The rows of a group lie close to one hidden flat surface of 6 dimensions, which passes through zero. Surfaces can cross.
In the rows, zero is written as 128.
Known rows, each followed by its group:
[161 112 129 151 167 125  71 124 139 172 136  67 162] -> (2)
[131 115 126 122 124 133 127 131 136 111 112 129 124] -> (3)
[116 127 105 189 132 138 138 126 119 142 104 101 122] -> (4)
[160 197 134 149 128  88 119  89 115 131 165 107 130] -> (1)
[ 90  79 169 155 125  83 110 113 158 126  92 130 111] -> (1)
[166 135 125 131 144 121 120 106 128 136 140  95 146] -> (2)
[128 143 115 128 138 167 129 153 111 160 131 122 127] -> (2)
[140 126 111 111 139 146 116 138 118 107 147 133 159] -> (3)
[150 131 121 123 141 137 121 129 126 138 142 111 144] -> (4)
[134 131 117 139 134 155 102 153 120  92 136 119 142] -> (3)
[103 206 164 127 115 120 130 125  89 118 157 182 105] -> (2)
[108 127 141 130 153 125 104 124 114 183 131 143 148] -> (4)
[130 140  92 143 126 159 155 148 119 127 145 113 134] -> (2)
[144 150 145  84 141 102 149  74 106 147 142 163 146] -> (4)
[127  94 111  87 129 121 156 112 138 142 128 148 147] -> (2)
[133 121 115 138 131 111 117 118 135 142 126 115 137] -> (0)
[181 143 154 122 122 105 127  82 134  94 102 105 110] -> (2)
[131 142 115 144 137 131 132 128 121 134 158 113 149] -> (3)
[ 85 119 205 124 139 183 169 175 126 151 136 140  85] -> (0)
[148 116 118 136 125 124 126 120 141 121 113 103 125] -> (1)
[120 125 123 162 129 123 133 133 139 158 125  97 115] -> (3)
[150 171  80 112 129  97  95 101 104 121 162 149 179] -> (0)
[154 131 100  98 141 162 106 151 121 163 132 119 145] -> (1)
[167 146 119 137 120 118 149 102 129  93 128 101 124] -> (2)
[149 177 143 154 125 149  88 161 122  98 152  99 111] -> (4)
[138  85 109 102 138 167 181 141 138 134 141 116 145] -> (0)
[191 158 113  66 132 122 158 100 125 106 194 122 165] -> (4)
[116 132 145 144 121 126  91 143 126 113  99 135 106] -> (0)
[171 144  95 159 124 179  98 171 129 120 107  70 108] -> (1)
[110 134 145 137 124  83 166  90 135 169 137 131 114] -> (3)
[158 123 100  96 121 162 118 147 127 119 100 127 124] -> (3)
[144  95  93 144 136 117 175 104 147 117 151  91 158] -> (3)
[136  88  77  87 133 116 178 108 144 147 162 132 176] -> (4)
[142 136 134 190 100 134 127 138 141  78  81  80  71] -> (0)
[168 108 110 117 116  95 234  61 152 132 136  93 124] -> (0)
[ 71 118 127 192 121 155 170 158 121  79 140 130 120] -> (1)
[108 118 126 148 109 128 133 143 139 104 106 130 103] -> (4)
[115 131 127 110 121 129 164 118 120 109 141 159 133] -> (1)
[159 137  91 134 120 131 151 116 126  99 138 108 140] -> (0)
[ 78  66 140 111 135 144 121 158 140 142 101 160 131] -> (1)

New rows, each followed by its group:
[132 136 106 129 132 110 152 114 137 229 138 107 120] -> (3)
[106 132 148 142 147 130 105 144 126 177 147 123 133] -> (0)
[118 103 158  80 115 119 151 113 134 106  99 171 107] -> (0)
[ 94 134 106 177 140 172 143 172 113 123 165 116 145] -> (1)
[161 118 136  95 130 146  58 153 140 160  76 114 105] -> (1)
[124 124 133 129 133 114 125 118 131 139 133 129 136] -> (1)
[119 181 133 172 134 108 157  79  84 150 120 143 122] -> (4)
[144  75 129 104 137  87 110  96 162 166 106 114 143] -> (1)
[121  99 111 131 152 159  87 164 130 138 134 120 161] -> (3)
[163 192 107 142 103 138 148 127 113 156 116 103  83] -> (3)
[ 44 144 142 189 130 145 179 151 104  86 178 164 135] -> (1)
[121 111 130 149 123  84 113 112 150  99 140 116 139] -> (2)
[135  97 133 111 129 134 125 129 140 132  97 124 119] -> (2)
[ 85 106 215  81 122  90  81 118 134 131  72 201  91] -> (2)
[119 129 108 113 145 157 124 154 116 161 155 137 157] -> (1)
[148 147 102  75 116 130 131 113 105  74 137 176 154] -> (0)
[127 173 178 132 141 129  79 134 106 136 132 139 116] -> (4)
[120 112  95 139 136 173 134 167 126 161 127 112 138] -> (2)
[110 139 148 162 144 140 124 147 129 167 150 105 122] -> (0)
[119 139 142  85 115 108 132 129 133 113 156 167 129] -> (4)
[ 93  76 143 184 121 111 136 131 156  96  96 107 109] -> (1)
[110  91 132 128 136 139  97 156 144 146 113 123 131] -> (4)
[147 158 126 143 128  71 164  67 126 119 173 116 148] -> (1)
[152  79  68 170 118 151 173 124 151 105  84  68 122] -> (4)
[158 144 132 131 153 144 102 127 116 166 134 100 142] -> (2)
[165 147 111 160 117  73 199  57 145 144 147  77 121] -> (0)
[104 128 120 146 129 117 146 114 120 147 120 141 131] -> (4)
[165 126 101 128 148 150 136 124 124 156 141  92 153] -> (2)
[124 111 103 132 128  89  49 119 135 141  99 137 152] -> (0)
[151 162 108 113 133 137 162 112 107 141 164 130 146] -> (2)
[138 126 110 104 128 105 125 104 127 132 136 144 152] -> (0)
[129 136 130 119 126 129 132 127 122 120 134 138 130] -> (0)
[113 114 155 155 130 118  86 142 141 132  94 118 104] -> (1)
[151  76 132 113 121  56 153  58 167 121 103 111 133] -> (1)
[129 133 143 122 126 119 161 111 130 137 137 133 119] -> (0)
[110 124 160 119 124 112 125 120 128 108 119 158 117] -> (3)
[142  92 119  91 121 107 187  72 132 122  87 145 130] -> (4)
[110 165 168 124 122 172  59 188 105 129  94 157  83] -> (1)
[ 83 133  85 185 113 125 155 147 125 137 145 124 129] -> (4)
[151 104 122 104 131 103 125 102 145 148 119 116 141] -> (1)
[111  90 116 158 129  66 105 108 167 105 162 104 167] -> (2)
[134 162 132 145 121  94 123  99 122 130 137 125 121] -> (0)
[117 106 136  91 118 115 100 122 131 111  94 169 127] -> (0)
[140 109 131  94 127 121 139 110 135 127 121 140 134] -> (4)
[ 61  99 111 128 135 150 119 179 129 173 147 164 150] -> (2)
[139  69 142 116 150 175  82 163 144 178  53 102 112] -> (2)
[105 150 140 144 134 136 114 144 114 135 148 141 130] -> (1)
[148 148 164 150 145 132  73 131 122 142 109 102 113] -> (2)
[119 165 127 201 123 150  98 164 117 115 126  92 103] -> (4)
[108 123 164 115 135 120  96 127 124 147 108 155 118] -> (4)
[121 144 156 115 123 118 116 127 120 121 128 150 116] -> (4)
[107 116 145 164 130 137  93 159 139 145 101 109 104] -> (3)
[ 59  91 107 137 139 153 203 144 118 118 178 166 171] -> (1)
[ 63 125 175 171 113 117 100 140 121 126  60 165  72] -> (4)
[109  89 114 123 120 122 192 110 138  95 133 144 140] -> (1)
[149 188 135 134 110 135 133 125 105  80 136 136 106] -> (3)
[124 211 183 143 131 106 116  90  81 133 129 166 105] -> (4)
[ 40  78  99 116 113 112 152 158 145 135 156 188 154] -> (2)
[173  87 137 103 140 148 112 124 145 119  83  98 124] -> (4)
[116 126 123 152 147 127  98 142 130 172 143 108 143] -> (0)
[120 113 108 131 126 136 130 150 141 130 145 119 139] -> (4)
[135 138 138 145 120  98 140 101 134 111 127 117 119] -> (1)
[117 133 125 177 109 115 174  89 113 106  65 131  88] -> (4)
[140 161 156 165 112  49 167  54 140 155 130 101  95] -> (0)
[133  58 111 139 125 125 162 116 160  77 112  97 141] -> (3)
[122 141 140 138 130 125 117 131 124 137 134 127 123] -> (0)
[145  64 104 133 127 183  77 189 158 138  56  80 105] -> (1)
[130 161 115 159 140 144  99 151 111 138 158 111 143] -> (0)
[130  58 103 147 131  98 165  98 167 120 113  91 146] -> (1)
[110 119 156 138 135 131  95 138 127 140  97 136 112] -> (4)
[143  91 131  94 115 115 134 111 148 118  85 134 113] -> (1)
[ 85 125  79 192 130 125 162 127 118 162 133 118 141] -> (4)
[ 84 126 144 188 148  84 124 109 134 153 171 113 157] -> (1)
[163 140 136 131 165 136  88 121 121 179 141  92 153] -> (2)
[170 158 132 127 125  88 117  87 133 136 133 102 126] -> (1)
[103 130 132 149 120 140  91 176 140 122 137 122 116] -> (4)
[136  44  80 152 126 176 132 171 166 124  70  71 122] -> (2)
[128 162 114 162 132  83  66 112 118 153 139 120 148] -> (0)
[163 215 112 200 145 153 106 142  95 135 181  68 135] -> (2)
[175 126 139 132 130 135 118 112 133 114  92  90 108] -> (2)
[131 127 164 151 126 117  83 132 135 114  96 113 103] -> (2)
[138 197 110 195 125 129 132 137 116 205 153  75 100] -> (3)
[105 111 112 159 133 165 106 176 131 146 116 108 122] -> (2)
